The rows of a group lie close to one hidden flat surface of 10 dimensions, which may be shifted away from zero. Surfaces can cross.
Some rows, each with its group after it:
[ -6  27  41  36 -40  -8 -12 -18 -14   1 -20 -10  -6  10  27   8  -8 -28
 -26  19  -5]	Ziboz
[ -5  -9  12  16   3  22 -22   9  -2  14   9   3  -8  -2 -24  -8 -25 -29
  15  36  13]	memu
[ -8  11  -4 -13   6  22  -6   6 -28  18   3  23  10  24 -40  26   9  20
 -10 -11  13]	Ziboz
[  2   6 -22 -17  -8  21   7  11  10 -13   1  32 -12  -9   2 -39  -3  27
  16  10  -2]	Dorus
[ 22  -9 -20  -8  -9  -9 -25   8   9 -15 -11  30  -5   9  42  -7   0  28
 -10 -25   7]	memu
[-19  -2 -27   6  14  19 -13 -17   0 -37   5  33  -4 -22  14 -32 -23  20
   9  20   2]	Ziboz
[ -3 -27 -33 -12   7  15 -24  42  16   2  13  30 -10   3  21 -34  11  35
  41 -10  12]	Lazok
[-26  12  -3  -6   7 -31  38 -20 -24 -25  -4 -24  11   4  10  22  12   4
 -19 -17   4]	memu
[  6  -3  13  25  -8 -11 -25  14  17  32   0  -5 -11  13  -3   5  -7 -13
   1  22 -13]	Lazok
[ 17  11  17   7 -26  31 -18 -21 -11 -20  11 -14   8   3  12  20  41  20
 -10 -36 -13]	Lazok
[  9  31  25  27 -47   6 -16  -6   9 -12 -13   2 -16   4  27   0  14   6
 -25  22 -20]	Ziboz
[-15 -11 -16 -11  -4 -45 -32  44   1  30   5   5 -25  14   9 -10   3  14
   8  -9  -3]	Lazok
[ 17 -26 -17  -8  -4 -26 -14  36  39  12  24 -20 -28  36 -44 -25  -6  -1
  22  25  14]	Dorus
[ 23  -6  -7 -13   3  22 -22  -3  15   8  29  -2  -3   4 -69   2  -3  18
  10  10  -4]	Dorus
[ 10  -1   4  -9  -3 -24 -20   8   4 -16   9 -31 -12  -7  -3  15  21  -2
 -18 -19 -25]	memu
[-34  26  20  11 -28 -19  -8  10  -9   8  17 -26  -3  20  -5  12  41  14
  -5  -1  -8]	Lazok
[  5   5  -4  -1  13  25  10 -14  11 -34 -22  25  25 -23  21 -22  -1  -7
 -12  -1   3]	memu
[-10  35  33  32 -23  27   9  -8  15 -18  -8 -13  15 -21  27   0  35   0
 -14  20 -29]	Ziboz
[-16  -8  35  30   1  10 -45 -20  -7  -5  -7 -10  35  16  31  10  11 -32
 -15 -37  29]	Lazok
[ 11 -34 -24   7   6 -25 -63  11 -16 -18  33 -27 -36  16   2  17   2  14
   7 -12  -6]	Dorus
[ -6  17  25  15 -17  10  -1   8  13  15 -15   6   1 -21  21 -20   5 -16
   4  10 -14]	Dorus
[-11  -1   3 -29  -5 -29   7  17 -15 -27   6 -23   5   5  32  14  31  17
  -9 -42  12]	Dorus
[  1 -28   7  -6  18 -31 -10  14   5  13  -3 -23   2   3 -10   4 -15 -40
  -9 -11  11]	Ziboz
[  9  23  -4   9 -38  24 -17  -5   9  -5   7  23 -15  17 -20 -22 -10  23
  -6  34   7]	Ziboz
[ 10 -31 -18  10  31 -40 -47  19  29  -5  -5  -4 -16 -15  34  -1 -14 -11
  -7  -9 -23]	Dorus
[-29 -18  -5  -9  25 -26  27  10 -22  17   6 -32  -2   9 -15  17  -4 -16
  12   0   9]	Lazok
[-12  -2 -11   4  11  -1 -19   0 -19 -13 -11  24 -12 -27  36  -3 -20   2
  -5   6 -16]	memu
[ 10   1 -24  16  -7 -50 -37  -8  -7  -6   9 -12 -36  27  -1  35 -19  22
 -31  11 -20]	memu
[-16   0  23  28  -9   9 -17   1 -27  -8  -9  -3   6  14  40  19  13 -16
 -12  -6  13]	Ziboz
[-12  16  -5 -25 -17   4  29   3 -10 -13  -2  12   2   0   5 -19   9  13
   9  -8  12]	Dorus
[-32   3  -1  20  19  -8  -5  -4  11 -15  14 -28  16   8  -5   8  32   6
  -1   3   2]	Lazok
[  3 -15  -7  14 -12  -9 -15  14  18  -6  -7   0 -18  14  24 -28  -7  -6
  11  12   8]	Dorus
[-22   8   6  24  -5  26 -10   0  -1 -22  22 -13  -4   2   0  -4  19  12
  15  27   4]	Ziboz
[ 18 -24 -21   5  18 -27  -2  10  43 -26  10 -29  -3  31 -21  -6   0   1
  -7  19  12]	Dorus
[-10  20   3 -38  -2  -5  31  22  -2   1  -7   6   8 -33  13 -11  34  24
  -4 -25 -24]	Ziboz
[-11   2 -48 -37  36 -27  41 -22  -4 -38   6   0  -7  -2 -47   2 -14  24
 -11   6   4]	memu
[  9  15  -3   5 -16 -21 -11  -2  15 -20   5 -18 -15  -1   5   9  15  19
 -20  10 -29]	Ziboz
[-28 -12  17  16   3   2  14  -2 -49 -12 -13 -17  -3  -6  60  22  23 -18
  16 -27  -1]	Lazok
[-11 -27 -10  -4  39 -14 -18  21  11  25  12 -12   0  -5 -13   5   0  -8
  19  -4   1]	Lazok
[-21  -3  -3 -23  24   6  35  -3  -9 -23  -1  -8  29 -24  14  -5  28  -1
   2 -28  10]	memu
[-28  -6  28  20  12  -4  -1  20 -15  33   4 -32   7 -16  20  18  19 -29
  14  -4 -14]	Lazok
[-29   5   4  20  10  15   1  17   0 -15  16 -21  -1 -22  32   8  53  32
  21  -1 -29]	Lazok
[-28  10  10  36  18  16  20 -15  10 -11 -24  13  29  -8  35  -9   3 -15
  -8  20   6]	Lazok
[ 10 -16 -29  -4  36  -3   8 -15  27 -42 -10   5  18   3   5   3  -4   4
 -23   0   3]	Ziboz
[-25  -2   8  40  20 -18 -15  -7  -3   2  -6 -14  12  -5  53  35  13  12
 -15  -6 -13]	memu
[ 11 -19 -11  -3  14 -14   1  -5  19  -4   2  -7   2  25 -20  -8 -23 -22
  -5   5  28]	Dorus
[-24 -13  23  25  -3  31  -8  -2 -23 -35  -5 -11   7  -2  41  -5   3 -38
  11   9  22]	memu
[  8 -18  12 -15 -28   5 -29  14 -19  -1  -7  18  -2  26  28 -12 -10  -8
   9 -35  44]	Dorus
[-10  13  -3  23  -3   9  10 -17   4 -36  12 -19  -3  16  -6   7  14   8
 -13  29  -1]	memu
[ 13   0 -27  11   8  -1  -6 -37  15 -23 -16  34   1  19 -18 -16 -53  -5
 -26  29  26]	Ziboz
[-11  -6  18  -9 -11  15 -19  29 -19  -6  -2   7  -3 -33  42 -15  24  -5
  17 -25  -9]	memu
[  7 -13 -33 -28   8 -47  -1  16  14  -4  14 -21 -21  18 -36  -3  -7   8
  -2  -2   4]	Dorus

New rows. What belongs after each?
[  7  -9   9 -20  13  13 -26  16   5  15  20  -2  15 -23 -18   7   8   6
  10 -25  -3]	Dorus
[ 12  -8  -8 -17 -29  -4  -3  16  -4  -1 -19  34 -12  27  15 -37 -19 -11
  14  -4  43]	Dorus
[ 23  -5   1   5  -7  30 -17  -8  22  10   6  16   9  12 -39 -17 -23  -7
  -1  20  15]	Dorus
[-16   6  -6  33   6 -19 -15 -32 -16 -25   3 -21 -16  20   0  14 -20 -11
 -21  25   7]	Ziboz
[ 18 -11  -3   0  -2 -24 -16  -7  29  -6  -7  -5  -7  11 -16 -14 -25 -19
 -18  11   6]	Ziboz
[ -3  13 -25 -29 -12 -14  48   1 -23   5 -23  37 -20   4  14 -21 -21  16
   4   3   3]	Lazok
[ 17   9  -3  -4 -18 -28 -37 -31 -33 -22   3  -2 -24  11   4  32 -11  16
 -38 -27  -8]	Dorus
[-24 -10 -36  -5  37   3   1   9  -3 -11  21  -5 -15 -43  -8 -19  12  19
  30   6 -29]	Dorus
[ 17 -18  13   4 -15  10   4  18 -19  29   1  -7 -19   8   6  13  -4 -11
  20  -7  -3]	Lazok
[ 35  -8 -14   6 -18  10  -7  14  14   9  19  -8 -26  25 -31  11   8  22
  12  21 -16]	Lazok
[-17   8 -35 -32   4 -21  39   7   0 -24   3   3 -10   2  -9 -27   6  24
   8   0   8]	Dorus
[ 18  17   6  -9   3 -20   0 -19  15 -13 -24  -4   9 -22   6   7   1  -8
 -41 -20 -28]	memu
[ 12  -1   3 -27   5 -27  -9  10  -5 -18   3 -23 -10 -24 -11   7  21  -1
 -17 -30 -30]	memu
[ -8 -20   0  29  -7  16 -20  18  -9 -12  -8   6 -10   8  64   0  15   1
  18  -2   5]	Lazok
[ -9  -8 -16  -6  40  -6  -6 -17 -11 -30   3 -12 -12 -38 -17   1 -25 -21
 -18  15 -22]	memu
[  5  -2  15  16   0  13 -14  -5   6   5  -9   5   9 -11  17 -11  -7 -16
  -1   4  -1]	Dorus
[  3   2  -6 -22  26  30   5  10  20  15  17  16  25 -33 -40 -18  -2   5
  22   1   2]	Dorus
[  6  17  -4 -26 -18 -15  20 -19 -28   9 -29  31  -5   4  -4  -2 -19  -2
 -24 -25   4]	Lazok
[-23  19  -9  28 -19  42 -21 -11  -8 -44  20  11 -11  12  12  -6  21  46
   4  33  -2]	Ziboz
[-12 -13  -1  15  -8 -44  -8  18   3  -7 -16 -19 -25  13  49 -15  -2 -20
  -3   5  -2]	Dorus
[-40  16  19  12 -13  -7 -25  42  23  37  -5  20  14   6  16 -39  19   3
  14   5   8]	Lazok
[ 21 -13 -13 -17  -4  -2 -22  11   9  10 -20  44  -1  -1  13 -33 -40 -10
   1  -9  15]	Dorus
[-14  -8  -9  13  27  -3  -8 -21  17 -19  17 -25  26  28 -29   9  13   1
 -14  -7  20]	Lazok
[-38   6  12  29  16 -21  13 -11   4   6 -17 -14  17  15  16   2  -6 -30
 -13  21  11]	Lazok
[  1 -10  14   8 -15  -7 -28  17  -3  28  -1   1 -17   2   9 -16 -13 -23
  12   4   1]	Dorus
[-17  -2 -11 -28 -12 -22  16  51 -19  38  14  -1 -26   8  -9  -9  14  16
  35  -1  -2]	Lazok
[ 23  -8   4  27 -18  31  -9  -5  20  -5   9  -5  -4  31  -7   6   9   2
   4  19   5]	Lazok
[-10  -3 -12  21  -7  20 -33  11   7 -24  -8  26   0   1  56 -21  22  24
  12 -11   3]	Lazok
[-22   3  -7 -11 -14  39   6  -4 -33  -6  19  20 -11 -11  -1 -24   3  17
  36  -4  16]	Dorus
[-18  34 -14 -19  -2  10  33 -22   4 -29  -6  23  24   7 -14 -21  20  34
  -8  -8   8]	Lazok
[-11  -2 -16  18  -2  19  18 -33 -16 -26  -4  10  -6  13 -13 -25 -28 -15
   9  29  25]	Dorus
[-17 -12 -12  18  22  34  -4 -36 -34  -1  18   6 -11  -3 -48  -4 -37 -23
  23  27  10]	Dorus
[  9 -22   6   0  -9   6 -29  32  22  24  16  -6   8  29   2   6  20  17
  25 -13  20]	memu
[-47  18  -2  28   0 -32  11  25  23  22  -7  -2  -1  16   4 -24   0   1
   1  40  -1]	Lazok
[-34 -39 -26  12  42   4  -7  30  18 -10  33 -23  14  21   0 -15  21   2
  39  10  32]	Lazok
[-46  22 -15 -12  10  -2  15  35  13   4  15  10  13 -12  -2 -33  42  40
  24   4  -9]	Lazok
[ -5  -5 -17 -25   0 -65  11  17 -12  -5   7 -31 -22  18 -15   6   1  -3
 -10 -16   5]	Dorus
[-40  11  10 -31 -16 -31  22  50 -31  55  -3   9  -9  -5  -1 -19   5  -6
  30 -12   9]	Lazok
[-22   2   0  16  13  27   5 -14 -16  -8  -8  22   7 -20   1 -11 -32 -27
   3  32  14]	memu
[ -4  25  39  -5 -21 -20  22   0   5  17 -11 -28   5 -11 -17   3   6 -23
 -14   5 -13]	Ziboz
[ -4  27 -16   5  -6 -11  -7 -28  14 -26 -10  16  16  20 -15  -7   4  21
 -38 -10   9]	Lazok
[ 11 -13  21 -11  16 -32  -6  23  45   8 -15 -20  35  -9   8   4  10 -23
 -17 -19   8]	Dorus
[-15  -6  23  32 -14  10 -24   8  -2  20 -10   9 -12 -16  36 -22  -4 -25
  21  19  -9]	Dorus
[ -7   0   3  10  19   8   6 -16   7 -35   7 -27  16  -5 -11   7  16  -9
  -9  17  -2]	memu
[-35   2  22   5   3   4  26  -4 -28  20  13 -28   1  -3 -23  -4   0 -43
  20  10  20]	Dorus
[ 13 -16 -42  -6  -7  -6 -25  -3  -7 -43  30  -1 -34  37 -18   0  -5  33
   1   7  17]	Dorus
[-13  -8  -6  10 -15  10   8  -5 -13 -14   3   8  -5  42   5  -3 -13  -5
  10  25  41]	memu
[ 17   0   6 -39 -22 -22   4  18  -6  17 -16  22   2  15  -4 -18 -18  -4
  -5 -29  30]	Dorus
[-24 -17   6   4   7   6   6  17  -8  -3   0  -5   9  -4  26 -23   8 -21
  29  -7  24]	Dorus
[-34 -16   0  35  28   2  -5 -24 -20 -30  28 -45   0  -3  -2  23  19 -14
   6  12  -4]	Dorus
[-28 -39 -32   5  38 -35   7  16 -24  -8  -3  -8 -12  28  24   2 -17 -16
  20  -6  30]	Lazok
[ 12 -25 -14 -26  37  13 -15  32  43 -13  27  -8  27 -19 -17  -6  31  24
  15 -20   3]	Dorus
[ -4  14  -6   0 -15 -28  19  -4 -14   9 -18  10 -20  18   9   3 -15  -1
 -15  11  -4]	Lazok
[ -2  15 -14  17 -26   7 -20   6   2 -16  16  10 -25  10  14   4   8  47
  -1  32 -18]	memu
[-13  -1 -15   6  33 -30 -20  13  17  21   5  -8  -5 -23 -11  12   5  11
  -9   1 -36]	Lazok
[  7 -25 -32 -22  30  -5 -21   9 -12 -15   7  12  -5 -21  28   1   9  23
   9 -44 -12]	Lazok
[  5 -17  -2   3  19 -17 -25  28  37  -3   5 -20   2 -12  20  -7  20   0
   2  -6 -12]	Dorus
[-20  -5  25  -9  -6 -27   3  29  -4  13  23 -51   2  12 -18  13  35 -12
  13  -8   7]	Dorus
[  0  14   3   4   2  -9   4  23  45   5 -10  -6   3 -24  13 -23  19   2
  -3  21 -35]	Dorus
[  6 -14  -1  10   9  52   4  -4   3 -15  -9  26  20  -5  34 -14   5   4
  21 -15  18]	Lazok
[ -4 -12   6 -41  17 -26  16  24   8  -2  -2 -14  30  -7  -4  -1  14  -6
  -2 -36  19]	Dorus
[-31 -18  12  -6   3 -24  10  27 -10  12  14 -43 -11  17  -1  -3  16 -25
  30   1  17]	Dorus
[-10 -23 -24 -22  31 -10  11   7   6 -30  17 -15  13   4  -6  -6  10   5
  16 -12  27]	Dorus
[-11   5 -12   5   2  21   5 -17 -11 -33  -5  18  -6 -11  -4 -16 -20  -5
  -4  31   2]	memu
[ 13 -17  30  28   2  -3   0 -12 -14  23   0 -38  -6  11  -4  41  -3 -38
  -7   4  -7]	Lazok
[-45  -5  14  30  12  17   8 -12 -10 -23  20 -27  12 -10   7 -19   3 -28
  27  27  25]	Ziboz
[-26   2  25  -7   0 -12  30   9   3  -3  14 -44  10  -1 -13  -6  21 -25
  15  10  15]	Ziboz
[ -9  12   9   9  28   8  30  -5   0  21  -9  -8   7 -57   6  21   7  -3
  -4  10 -58]	Lazok
[ -9 -10  -1  24  10   9   5   6  -3  -9   3 -15 -10  -5  36  16  22   7
  15  17 -23]	Lazok
[-16  -2  -7  -1   6 -11 -11 -17 -46 -24  -9  12  -9 -19  49   1 -13  -6
  -2 -31   0]	Dorus
[ 29  -7  -8 -34   3  17  -4  12  32 -18  -1  13  14 -17 -18 -29  14   0
  -1 -20   2]	memu
